The groups are shells around one centre, one inside the other: the same stretched ball of 4 dimensions in 7 sizes.
Some rows, each with its group after it:
[0.63,-1.00,2.04,1.11,-1.59,0.31,-1.68,-0.59,0.64,-1.84,-0.52,0.14,0.58,-3.72,1.06,2.44] | J
[-1.92,0.39,1.02,-3.24,0.73,0.48,-2.88,2.65,-1.98,-1.37,-2.95,3.41,-2.19,0.82,-5.11,1.39] | Q
[-0.11,-1.33,2.14,-0.86,-0.98,0.52,-2.81,0.44,-0.58,-0.67,-1.28,0.17,-0.14,-2.43,-1.01,3.44] | X
[0.53,0.50,-0.83,3.83,0.22,-1.01,0.28,-1.36,1.23,-1.64,-1.43,0.74,0.77,-2.32,1.31,0.35] | Q
[1.72,-1.79,1.03,2.44,-1.14,-0.60,-1.84,-1.14,0.79,-0.01,0.04,-1.74,1.71,-3.24,1.49,3.45] | U
[-1.75,-0.48,0.14,-2.23,1.50,-0.05,-3.04,1.60,-2.18,1.19,-3.50,1.00,-1.44,0.75,-4.34,3.28] | X
[-1.15,-2.11,1.58,-3.78,0.61,0.38,-4.78,2.03,-2.78,2.41,-2.64,-0.57,-1.04,0.34,-4.71,5.60] | U
[1.59,-0.39,-0.88,1.76,0.39,-1.58,-1.69,0.80,0.15,-0.54,-0.14,0.75,0.90,0.32,-1.98,1.02] | J
[-0.26,-2.99,1.86,-0.67,-0.30,0.34,-3.72,-0.78,-1.30,3.09,-2.20,-3.40,0.58,-2.92,-0.21,6.97] | K
[0.94,-1.83,0.93,1.93,-0.65,-0.40,-1.99,-1.26,0.29,0.80,-0.92,-2.06,1.29,-3.15,1.20,4.14] | X
[-1.44,-0.31,1.28,-1.80,0.24,0.49,-2.57,1.19,-1.34,-0.67,-2.72,1.60,-1.28,-0.90,-2.82,2.55] | A
[-1.61,-1.22,0.59,-1.35,1.07,0.17,-2.94,0.31,-1.83,2.03,-3.57,-0.73,-0.83,-0.89,-2.40,4.68] | K
[-0.71,-2.33,1.30,-2.56,0.54,0.12,-4.39,1.19,-2.30,2.80,-2.44,-1.50,-0.43,-0.32,-3.47,5.88] | F
[1.93,0.97,0.44,5.03,-1.81,-0.72,1.15,-1.52,2.91,-5.12,0.78,2.23,1.41,-4.11,3.23,-1.81] | K
[-0.09,0.79,0.98,0.28,-0.65,0.02,-1.09,1.05,0.30,-3.63,-0.99,3.36,-0.65,-1.37,-1.53,-0.47] | X
[-0.37,-2.84,2.60,-2.70,-0.61,0.70,-4.61,0.86,-1.90,2.09,-1.77,-1.84,-0.15,-1.83,-2.28,6.38] | K
[1.35,-1.33,0.29,3.70,-0.66,-0.78,-0.90,-2.07,1.15,0.15,-0.68,-1.97,1.76,-3.69,2.55,3.14] | Q
[-1.22,1.48,0.57,-1.23,0.27,0.15,-1.34,2.12,-0.62,-3.61,-2.10,4.72,-1.78,0.18,-3.66,-1.01] | Q
[0.18,0.48,-1.78,2.29,1.45,-1.50,-0.69,0.08,0.00,-0.21,-1.95,1.04,0.22,0.26,-1.63,0.67] | J
[1.05,2.23,-0.78,4.96,-0.65,-1.03,1.85,-0.98,2.62,-5.58,-0.24,3.85,0.57,-2.63,1.88,-3.40] | K
[1.13,0.00,-0.09,0.88,-0.08,-1.00,-1.70,1.26,0.11,-1.81,-0.19,1.93,0.29,0.00,-2.26,0.37] | U
[-1.82,-0.34,-0.01,-1.74,1.56,-0.08,-2.69,1.22,-2.00,1.14,-3.66,0.90,-1.36,0.45,-3.82,3.16] | J
[0.66,-1.31,-0.64,1.47,0.82,-1.16,-2.15,-0.26,-0.48,1.76,-1.53,-1.42,0.88,-0.66,-1.12,3.56] | A
[2.86,0.72,-1.69,5.78,-0.34,-2.20,0.81,-1.01,2.48,-2.95,1.07,1.27,2.10,-1.53,1.55,-1.60] | J
[0.04,-1.12,-0.73,0.49,1.26,-1.05,-2.47,0.32,-1.07,1.99,-2.13,-0.93,0.29,0.11,-2.29,3.59] | A
[-0.22,1.14,0.88,0.48,-0.62,0.03,-0.75,1.01,0.46,-4.13,-1.09,3.85,-0.79,-1.42,-1.43,-1.01] | U
[0.73,1.21,0.18,1.91,-0.62,-0.61,-0.26,0.66,1.10,-4.25,-0.30,3.58,-0.04,-1.29,-0.80,-1.63] | F
[-0.72,-0.82,0.09,-0.02,0.84,-0.34,-2.24,0.14,-1.03,1.04,-2.65,-0.26,-0.27,-0.87,-1.79,3.38] | F
[2.09,2.25,-2.16,5.65,0.06,-2.13,1.75,-0.39,2.61,-4.88,0.54,3.74,1.15,-0.78,0.70,-3.96] | U
[0.57,0.24,-1.58,1.98,1.25,-1.56,-1.09,0.43,-0.07,-0.19,-1.46,1.00,0.36,0.51,-2.02,0.79] | A
[1.15,-2.00,0.71,1.65,-0.46,-0.62,-2.34,-0.88,0.06,1.21,-0.74,-2.16,1.35,-2.49,0.51,4.30] | A
[0.00,1.31,-0.77,2.26,0.43,-0.84,0.01,0.15,0.70,-2.87,-1.54,2.88,-0.22,-0.89,-0.86,-1.03] | F
[0.29,-1.82,1.20,-0.96,-0.17,-0.17,-3.41,0.83,-1.12,1.06,-1.23,-0.76,0.19,-0.96,-2.19,4.22] | F
[2.13,-0.37,-0.22,2.27,-0.50,-1.36,-1.40,0.53,0.83,-1.73,0.70,1.00,1.22,-0.71,-0.93,0.50] | Q
[-0.51,-2.21,2.14,-1.18,-0.56,0.60,-3.42,-0.09,-1.17,1.40,-2.05,-1.63,-0.02,-2.66,-0.82,5.48] | X

New rows. What belongs after each?
[-1.55,-0.98,2.58,-2.77,-0.56,1.18,-3.25,1.18,-1.53,-0.68,-2.57,1.13,-1.37,-1.91,-2.45,3.63] | Q
[1.84,0.69,-1.04,5.90,-0.51,-1.48,1.21,-2.10,2.53,-2.83,-0.06,0.71,1.77,-3.21,3.07,-0.79] | Q
[1.46,-1.37,-0.14,2.17,-0.05,-1.14,-1.90,-0.49,0.24,0.69,-0.48,-1.28,1.37,-1.49,-0.12,3.03] | F
[2.29,-1.07,-0.82,3.77,-0.11,-1.70,-1.13,-0.95,1.04,0.17,0.23,-1.26,2.02,-1.58,0.75,2.06] | J
[0.37,0.55,-1.04,2.87,0.60,-1.13,-0.24,-0.49,0.68,-1.36,-1.51,1.20,0.42,-1.15,-0.19,0.30] | A
[1.47,0.96,-0.62,2.69,-0.26,-1.28,-0.28,0.61,1.20,-3.43,0.17,2.88,0.56,-0.59,-0.92,-1.51] | F
[0.71,-1.52,0.21,2.11,-0.03,-0.70,-1.79,-1.17,0.13,1.14,-1.34,-1.88,1.15,-2.45,0.71,3.84] | X
[1.03,0.73,-1.57,3.76,0.64,-1.60,0.12,-0.55,1.10,-1.64,-0.93,1.30,0.84,-0.86,-0.01,-0.38] | A
[-0.49,0.26,-1.03,-0.32,1.55,-1.01,-2.02,1.59,-1.17,0.00,-2.27,1.84,-0.71,1.44,-4.02,1.20] | A
[2.67,0.40,-0.79,4.61,-0.80,-1.70,0.16,-0.56,2.14,-3.15,1.16,1.43,1.79,-1.75,1.11,-1.11] | U
[2.22,-0.52,0.69,3.15,-1.48,-0.86,-0.85,-0.55,1.61,-2.57,0.94,0.57,1.56,-2.78,1.27,0.65] | J
[1.16,1.84,-1.86,4.13,0.52,-1.74,0.92,-0.04,1.62,-3.63,-0.49,3.27,0.55,-0.40,-0.34,-2.61] | A
[1.40,-0.90,-1.25,2.46,0.81,-1.68,-1.63,-0.18,0.08,1.02,-0.79,-0.87,1.26,-0.25,-1.02,2.36] | U
[2.27,0.52,-2.13,4.08,0.63,-2.33,-0.22,0.11,1.24,-1.54,0.33,1.32,1.47,0.33,-0.84,-0.85] | Q
[-1.33,-1.21,1.36,-2.99,0.54,0.39,-3.79,1.79,-2.19,0.99,-2.71,0.58,-1.23,0.00,-4.10,4.08] | F
[0.79,0.12,-1.58,2.36,1.12,-1.61,-0.97,0.17,0.12,-0.17,-1.28,0.72,0.60,0.22,-1.55,0.86] | A
[-0.40,-0.16,0.91,-1.22,0.02,-0.03,-2.45,1.63,-0.90,-1.38,-1.55,2.12,-0.82,-0.26,-3.11,1.51] | F
[2.28,0.91,-0.98,6.37,-0.88,-1.56,1.52,-2.09,2.99,-3.71,0.55,1.16,1.98,-3.42,3.45,-1.55] | K
[-1.58,0.02,-0.09,-2.20,1.51,-0.22,-2.81,2.07,-2.03,0.33,-3.17,1.99,-1.57,1.32,-4.89,2.19] | X
[-0.90,-2.73,0.32,-1.99,1.50,-0.34,-4.43,0.59,-2.67,4.84,-3.24,-3.00,-0.13,0.10,-3.40,7.10] | K
[0.25,0.26,-1.50,1.29,1.41,-1.44,-1.37,0.83,-0.43,-0.09,-1.72,1.28,0.03,0.90,-2.72,0.87] | A
[2.33,1.32,-1.32,5.03,-0.48,-1.82,0.93,-0.46,2.37,-4.12,0.84,2.65,1.42,-1.41,0.96,-2.52] | A
[-0.62,-2.43,0.34,-2.84,1.44,-0.46,-4.79,1.76,-2.87,4.00,-2.63,-1.74,-0.42,1.26,-4.90,6.13] | K
[0.06,0.56,0.99,1.36,-0.84,0.03,-0.65,0.04,0.77,-3.36,-1.03,2.45,-0.19,-2.46,0.00,-0.01] | A
[1.98,-0.82,-0.29,4.39,-0.62,-1.26,-0.46,-1.75,1.58,-0.71,0.02,-1.14,1.99,-3.03,2.27,1.79] | U
[0.98,2.08,-1.95,2.76,0.83,-1.78,0.32,1.25,0.97,-3.81,-0.46,4.36,-0.02,1.08,-2.36,-3.10] | J
[-0.90,0.41,1.34,-1.18,-0.31,0.40,-1.89,1.45,-0.60,-2.63,-1.83,3.05,-1.22,-1.01,-2.54,0.69] | U
[0.63,0.00,-0.62,0.61,0.63,-1.14,-1.83,1.30,-0.36,-0.85,-0.94,1.64,0.05,0.63,-2.88,0.82] | F
[1.11,0.13,1.18,0.93,-1.26,-0.29,-1.36,0.89,0.75,-3.51,0.26,2.53,0.22,-1.68,-0.90,-0.12] | Q
[0.28,0.02,-0.77,0.07,1.01,-1.13,-2.08,1.58,-0.78,-0.39,-1.36,1.67,-0.23,1.15,-3.58,1.07] | A
[0.58,2.63,-1.46,2.13,0.53,-1.39,0.48,1.72,1.01,-5.14,-0.52,5.69,-0.60,1.01,-2.74,-4.04] | Q
[1.56,-1.16,1.73,1.38,-1.69,-0.17,-1.90,-0.16,0.81,-1.89,0.44,0.15,1.04,-3.01,0.60,2.09] | Q
[2.04,0.53,-1.89,4.94,0.36,-2.07,0.37,-0.91,1.70,-1.68,0.01,0.78,1.64,-1.04,0.77,-0.59] | U
[0.39,-2.08,-0.15,-0.79,1.04,-0.95,-3.75,0.98,-1.71,3.03,-1.69,-1.72,0.42,0.58,-3.30,4.96] | J
[-0.22,2.01,-0.60,1.39,0.34,-0.70,0.03,1.16,0.58,-4.24,-1.37,4.64,-0.85,-0.12,-2.07,-2.39] | X
[0.26,1.90,-0.62,3.63,-0.18,-0.76,1.11,-0.58,1.72,-4.46,-1.13,3.50,0.04,-2.11,0.81,-2.29] | K
[-0.76,-3.65,1.72,-3.29,0.62,0.27,-5.50,0.90,-2.99,5.01,-2.77,-3.59,-0.11,-0.60,-3.46,8.39] | K
[-1.16,0.71,0.45,-0.87,0.48,0.05,-1.63,1.41,-0.78,-2.03,-2.40,3.04,-1.33,-0.26,-2.99,0.53] | A
[2.70,-0.26,-0.49,4.66,-0.92,-1.58,-0.16,-1.07,2.04,-2.19,1.04,0.21,2.08,-2.39,1.76,0.13] | U
[-1.52,0.72,0.39,-0.99,0.68,0.13,-1.62,1.30,-0.95,-1.73,-2.83,2.91,-1.49,-0.28,-2.99,0.78] | U
[-0.02,-0.51,-1.00,1.02,1.29,-1.12,-1.84,0.25,-0.72,1.11,-2.14,-0.13,0.17,0.09,-2.07,2.53] | A
[0.23,1.35,-1.85,1.21,1.48,-1.58,-0.80,1.61,-0.19,-1.84,-1.46,3.33,-0.45,1.77,-3.64,-1.22] | J
[-1.06,-2.38,2.14,-2.22,-0.11,0.73,-3.99,0.33,-1.89,2.22,-2.68,-1.75,-0.43,-2.02,-1.87,6.16] | X
[1.00,-1.72,1.45,1.19,-1.05,-0.15,-2.26,-0.64,0.24,-0.05,-0.53,-1.24,1.03,-3.01,0.63,3.67] | A
[1.98,-0.40,-1.19,3.47,0.23,-1.78,-0.89,-0.39,0.93,-0.52,0.02,-0.07,1.56,-0.79,-0.14,1.01] | X
[1.00,0.67,-1.23,1.94,0.66,-1.49,-0.87,0.94,0.36,-1.81,-0.62,2.26,0.31,0.52,-2.16,-0.53] | F
[0.62,1.37,-0.06,3.02,-0.60,-0.62,0.46,-0.26,1.56,-4.27,-0.61,3.15,0.19,-2.15,0.54,-1.69] | F
[-0.83,0.26,-0.90,-0.28,1.56,-0.81,-1.89,1.28,-1.18,0.09,-2.65,1.66,-0.82,1.00,-3.61,1.44] | A
